The first 9 rows are patterns. Each new row is the sum of 2 different patterns, raised or lowered, with some noise. Before adding, each is slid sideways (what falls off one end comes back at the other) and multiplied by a number that may be negative. Names go in the order of the patterns.
Known rows, each followed by the names of its patterns:
[ 40   5  24  -7   1  23   3  22 -34 -40  34 -39  25  -7   6  29  35   5
   0 -15  -3  20  18 -14 -28   4  18 -22]
nasi
[ 20  32  28  -3 -34  18 -21 -31  19 -32  -4   0 -16   6  30  15  15  20
  -3  33 -25 -32 -25  24  15   5 -31 -37]
zof
[ -7  27 -26  31  37  26 -40  40   2  26   8 -31 -23 -34 -22  -5 -17  16
   2  23   9  25 -36 -20 -34  -8  15 -28]
fof
[-20 -10 -20  15  -5  17  36   7  -2 -22 -32   8  35   6  21 -31  24  28
 -37  -6  10 -30  32 -30  23  -7  24 -39]
zuzil
[ 18 -40  -5 -19 -22  40  -7 -38  31  10 -31 -19   6  34  20  18   4  19
   9 -32 -12  31 -26  30 -25  15 -14  27]
kuvu
[-18  -8 -26   9   5  12 -11  -5 -10  -6 -38  27 -24  33  17 -30  -2  28
  16  28  -3  18   5 -28  19 -14  -9 -14]
Kada
[ 20  -8  27 -34  23 -28   7  -1 -11  28   0  33  -8 -25 -28  -1  20  39
   2  28 -16 -33  13  32 -17  11  16   4]
Zus
[ 38  31 -37  21 -40 -39 -30 -17  32  -3  40  -2 -10   6  15  -4  18  36
 -38  38  31 -40 -31 -20 -29 -17  11   8]
Fitep
[ 38 -36  22  41 -10  40 -34  17   8 -12 -15  19 -18  18 -16   7  34 -22
 -31 -11  20 -26 -18  33  -4  -6  26  -9]
Tizuf

New rows, each followed by the names of its patterns:
[ 70  54  31 -22  79  34  16  23  47  24  87   6  56  18  55   9  25  12
  -6  50  38  34  95  43  48   4   2  55]
nasi zuzil
[ 14 -36   6 -67 -47 -23 -29 -35 -49 -49  -5 -52 -10  15 -24 -37   8 -13
   3 -14 -25 -43 -49 -44 -20 -30  -7 -20]
fof Kada
[-52 -14 -56 -52 -45 -34 -69 -44   9 -43 -53  -2 -68 -10 -79 -17  -4 -60
  -7 -78  -1  -5 -65 -26 -36 -49 -25 -69]
nasi Tizuf
[  7 -12  43  63  -5 -43  27 -13  19  -7 -26  44 -10  36  11  21  24  -1
  28 -32  37  -4  27  50  29  19 -19 -50]
zuzil Zus
[ 38 -16 -73 -20  18   3 -13  67  17 -14 -24  -6 -22  12  18 -42  65  40
 -67  -4 -47  -5 -30  23 -17  23  66 -29]
kuvu Fitep
[ 13 -17  42  22  19  28  20  24  43 -43  54   7   6   9  15 -36  42  53
  56 -10  35   5  55  55  -9 -17  13 -39]
nasi fof
[ 55  34   4  16  54  29  71  14  22  62   3  20  12  40  33  20  63  45
  14  75  14  72 -12  75  85  31  80  -5]
zuzil Tizuf
[  6 -53  -1 -45 -72 -80  -2 -81 -47 -52 -64  24  21  26 -25 -39 -16 -19
   1 -68 -67 -78  10  19  -9  -2 -18 -17]
zof fof
[ -2  -8  -4 -50 -17 -95 -38 -31 -44  -6 -13  14 -22 -28 -41 -88 -59 -27
 -24 -12 -28 -21 -78 -33 -53 -29 -20  -1]
Zus Fitep
[ 35  55  -6  65  75  21  44  48  52  23 -10  18  26  49  43  27  38  41
   1  74   3  37  51  47  11  43  46  59]
zuzil kuvu
[ 37  41  13  -1  34  11  10 -19  32  24  41  14   2  55  30 -17  51 -23
   5  -8  57 -26   6  21  16  52  49  22]
fof kuvu
[  4  -2 -61  -2 -47  -1 -12 -22 -34 -12 -57 -28   8 -27 -28   6  17  31
  30  25 -25  -6 -46 -60  37 -43  21  17]
Kada Fitep
[-29 -33 -79 -48 -42 -44 -11 -85 -25 -25 -78 -33  -7 -45 -20 -50 -17 -26
 -94 -61 -95   8 -41 -40 -61 -64 -35   5]
zof Tizuf
[ 38  45  60  13  -7  20 -16  28  25  27 -10  12 -13 -14  52 -19 -12  81
  17  48  12  12  24   8 -48 -31  25  -8]
Kada Fitep
[ 14   6   9  21 -17  32  35  22  15  32  11   1  -7   7  20   1  19   4
  63  14  12   7 -19  41   9 -30 -24 -17]
nasi Kada
[ 42  44 -13  42   6  -8   6  32  34  19 -36 -10  23  36  30  -4 -25  11
  -2 -17  33 -29   6   3  -6  -7  56  10]
zof Kada
[87  0 33 59 35 14 10 22 30 35 14 22 71 63 10 48 25 34 25 33 23 24 58 39
 42 74 30 25]
nasi kuvu
[ 35   6  -6 -45   3  46  14   0 -60 -19  -3  11 -35  23   5 -11   7  -4
  13  -8 -34 -44  -7 -38 -38  16 -39   9]
zof Tizuf
[ 29 -34  -2  17   9   9 -24   2 -49  17 -33 -17 -32 -24  19 -28  38 -21
 -28 -44 -13  17  23   2  -9 -54 -25 -22]
nasi Zus
[ -3  46 -33 -10  12  26  28  63 -14  19 -39  15 -35  59  58   9   1  15
   9 -17 -19 -12  23   7  69 -16  10   3]
zuzil Zus
[-43   3 -14 -16  33  -2   6  -5 -14  -9  28 -11 -45  -1  44 -12  38   6
  -5  13  -3 -19  25 -26  24  42  32   0]
nasi Fitep
[ 42  21  43  -2  -1   0  17  44  38  66  39  22  38  40  28  25  82  -8
  83  66 -14  10  37  21  37  41  50  69]
Kada Fitep
[-22 -11  20   4   5  -9 -10 -35 -32 -53 -13  17  -5  11  -3  20  -2 -52
   2 -57 -38 -27   6 -51 -17 -42 -42  23]
fof Fitep
[ 71 -24 -19  59  36  47  31  62  -7  35 -20  -8  65 -20  61  37  58  57
  12  25 -28  -5  30  -3  21  49  -5 -35]
Zus Fitep
[ 14 -36 -11 -23 -29  17 -34  25 -19  16 -26 -28 -16 -46   3 -11   1 -30
 -32 -44 -35  18  -9 -32  26 -11 -27   6]
Zus Fitep
[-13 -24  26 -26  -9  42 -47  33  57  -8   0   4  14 -35 -30 -11 -22 -18
 -14 -22   2  33 -52  -1   2  39   1  30]
kuvu Fitep
[-20  23   3  -8 -14  -8 -19   2 -45  38   5  44  -3 -29  -3  44  41   9
 -19  -1   7   7   4   7  16 -19  12  -2]
zof Kada
[-14  25  48  29  94  18  42  51  64  52  58  89  -2  66  52  13  17  27
  19  56  21  67  39  48  33  58 -20 -12]
Kada Fitep
[ 20  18 -18  28  55  53 -28  24  -3  31  37 -23   6   3 -15  26  -1  24
  23  24  -2  22 -24 -15 -12 -14  38   8]
zof fof
[ -64  -60  -64  -83  -18   -4  -13  -11  -46  -48  -32 -103  -53  -15
  -91  -13  -41  -40  -17   16  -50  -95  -13  -56   -3  -37  -53  -24]
fof zuzil
[ 23  35  22  85   0 -17  13  50  -3  18  80 -17  47  71 -20  30 -30  15
  43  20  65  23  61  -2  27 -25   3 -21]
Fitep Tizuf
[ 59  35 -24  17   2  23   0  -9  54  -5  50  19  44  42  -5  46  26  13
  22   6  59  55  14  -6  -2   6  11  25]
Zus Tizuf
[ 53  36  79  21  72 -20   4  26  27  26  -5   7  56  -4  55  83  38   7
  73  44  68  48  24   6   0   5  34  23]
fof Kada
[ -7  32 -13   2   8 -41 -23  10  16 -11 -38  37  12 -32  13  -7   6 -11
  -6  40 -16  43 -55  -1  -5 -26  -7   7]
zuzil Tizuf
[ 31  22  13   6 -19 -19   3  45 -17  31 -44  23  23 -37  12   6  -9  21
 -37   1  -6  30 -13 -18   6 -29  -7   2]
zuzil Zus
[ 48  21  -9 -18  35  13  46   1  18  22   4   1  -4  63 -25  15 -40  21
  10  62  26  -9  -9 -36  -5  72 -13 -21]
kuvu Zus
[  6 -39 -77 -50 -67  -9 -64 -57  14 -44 -32  -6 -48   0 -45 -15 -56 -10
 -28 -19 -19 -39 -25 -19 -78 -25 -54 -31]
zuzil Kada
[  4  -3  51  12 -40   8 -24  38  17  18  -4 -21  20  15  38  11 -28  19
  39  -9  -9  48   1  13 -41 -10 -14  -8]
kuvu Zus
[ 43  57  25  56  12  34  38  10  -6  47  58  36  25  42  47  33  33  42
  37 -15  30  86  -3  56 -10  34  56  40]
fof Tizuf
[ 36  16  45  26  17  37   2  36  24  46  67  24  12  -1 -16  73 -17  21
  54  36  38  72   3  50   1  31  18  71]
nasi zuzil
[-50 -62 -74 -30 -33 -59  32 -15 -37 -16 -58  12 -45   2 -86 -84  33 -65
   9 -18 -65   1  33 -56 -41 -19 -15 -19]
nasi kuvu
[  4  -4  49 -13 -27 -31 -35 -16  27  17 -29 -16  28 -23 -77 -42 -31 -60
  21 -41  35   2 -24 -35 -68 -57 -59 -17]
zuzil Fitep
[ 24   1 -39  -6   3  16  -1  13  19  14 -13 -23 -14  36  20  26 -38 -38
  10  39  26   6 -24  47 -41 -12 -10 -42]
zof Kada
[ 5 -7 23 19 48 -3 18 57  3 62 31 17 14 27 39 39 32 18 28 -3  4  9  9 48
 34 31 15 43]
nasi fof
[  8  37 -31   0  20  48  21   3  12  32   9   6   5  -7  36  -3  -3  39
  52  24   6  19   0  39 -15 -17  14  42]
zof kuvu
[ 37  30   6  13  29   9  12  52 -21  49   9   8   1  45  15   2  -4  13
  -5  61  -9 -25  34  13   2   0  29  62]
zuzil kuvu
[ 26  56  22  69 -26  47  -2 -11  29  15  79  16  33  -2  17  49  70  26
  61  38 -31  65  77 -18  13  27   9  31]
Zus Fitep
[ 77  55   5  37   0  15  21  13  37  31  69  17  48  38  57  26  45  71
   6  70  33 -22  30  -8  24  14  42  54]
nasi Fitep
[  7  15 -24 -15  -4  26 -31 -15  11  30   6  22  -4  22   3 -35   6  37
  -8   9   2  19 -24  22  15 -37   3 -32]
kuvu Tizuf
[  0 -19 -32 -28 -15  -5   1 -38 -45 -58  -3 -11 -13   5 -16 -34  16  -8
  -4  -7 -12 -37 -47 -17 -39 -22 -51 -13]
zof Kada
[-56 -33 -48 -37 -39 -64 -63  13 -30 -23 -36 -36 -46 -33 -20 -68 -68 -73
 -41  16 -44 -40   9 -75   5 -42 -28 -42]
zof kuvu
[ 36  -1  25 -19  -2  25 -22   1 -32   8  14   3 -20 -15 -20  -6   2 -13
   0   4 -23 -19  27 -42  -2   3  -3 -26]
zuzil Tizuf
[67 25 31 41 78 16  5 40 28 15  6  6 34 33 34 33 74 19 -4 30  6 63  6 42
 33  1 85 62]
fof kuvu
[34 18 42 60 59 -5 87  2 17 88 33 39 -7 27 73 12 63 38 33 60 37 43 72 31
 77 16 38 54]
Kada Tizuf
[ 20  40  11   7  77  46 -17  14  -6  21  37  22  34  34  50  26  34  54
  58  69  35  30  35  47  17  36  54  54]
kuvu Kada
[ -9  48  73  38  73  29 -12 -12 -16   3  85   1  77  44  20  46  16   6
 -10  33  31  28   0  41 -27   1  33 -11]
Zus Fitep
[ 44  70  24 -12  13  52  10  44 -24 -26  26  32  37  -5  -2  44   9 -21
  33 -22  11 -19  31   2  82  52   3  37]
zof Kada
[-45   6 -42 -24 -10  35  -7 -32  18 -15 -45 -33  -4 -22  15 -53  11 -63
 -55 -22 -40  41 -42 -43   9  -9 -43   1]
Zus Tizuf
[ 33  28 -15 -28 -21 -17  43 -24  40  37 -28  26  24  13  30  -3  -9  -5
 -23   0  -2 -28  15  19  17 -30  -6   2]
zof Kada
[ -2 -69 -28 -76 -49 -36 -69 -10 -17  -5 -28 -55 -10 -67 -38 -46 -65 -46
 -10 -49 -53 -29 -53 -46 -29 -16 -15 -33]
zuzil Fitep
[-49  -5 -12  17  17  32  -9  -5 -74 -55 -16 -44   9  23  30 -13  13  -4
  45 -44  33  69 -51  70  -7 -29 -25 -35]
Fitep Tizuf
[-12 -22 -59 -66 -33 -71  -3 -40   7  -7  -4 -41 -40 -54 -84 -40 -14  23
 -28 -17 -66 -34 -50   0   4 -26 -33 -36]
Zus Fitep
[  1   7  21 -53  36  14  -7  39 -43  23  34   4  -1  36 -16  45 -31 -12
  13   0 -13  -4  -4 -50   1  57  22  -5]
zof Tizuf
[-50 -28 -37 -16 -47 -29 -77 -15 -49 -38 -51 -37 -41 -44 -28 -42 -65 -77
 -43 -34  13 -17 -36 -33 -80 -24 -18 -72]
nasi Zus
[-81 -76 -61 -69 -26 -53 -30  13 -27 -58 -48 -88 -18 -12 -23 -34 -81   7
  -9 -62 -32 -52 -65  17 -88 -23 -27  -2]
zuzil kuvu
[ -3 -11  45  12 -19  19 -21  16  -5  -9  10  57  41   1  12  -4  35  24
 -30 -17  -9  27  53 -10   0  25 -18  52]
zof zuzil
[-25 -71 -62   2 -78 -36  -4 -62   1  32   9 -44  24 -28  24 -44 -82 -69
 -30 -27 -27 -69 -48  -8  24   8 -10 -88]
zof fof
[ 61 -12  21  72  36 -10  11   5  62  35  41 -22  27  25  60  22  20  54
 -20  63  52  53  41   5 -37   9 -10  25]
zof Zus
[-34  -1 -20 -45 -35 -59 -26 -59 -74 -49 -19 -15 -28 -49 -82 -34 -33 -24
 -29 -77 -30 -41 -75  -7 -41 -27 -60 -27]
zof fof
[ 20  18  -5   6  -3  50  31  64   2  22  11  42  60   4   8 -21  -2  64
 -19  53  40   9  61  42  20  32   3  -5]
nasi zof
[-13  -8 -38 -47   6 -31   5 -37 -42 -10 -25  -7 -55 -16 -25 -66 -31 -42
 -43 -17 -49  -8 -51 -68 -24 -88  17 -60]
Kada Tizuf
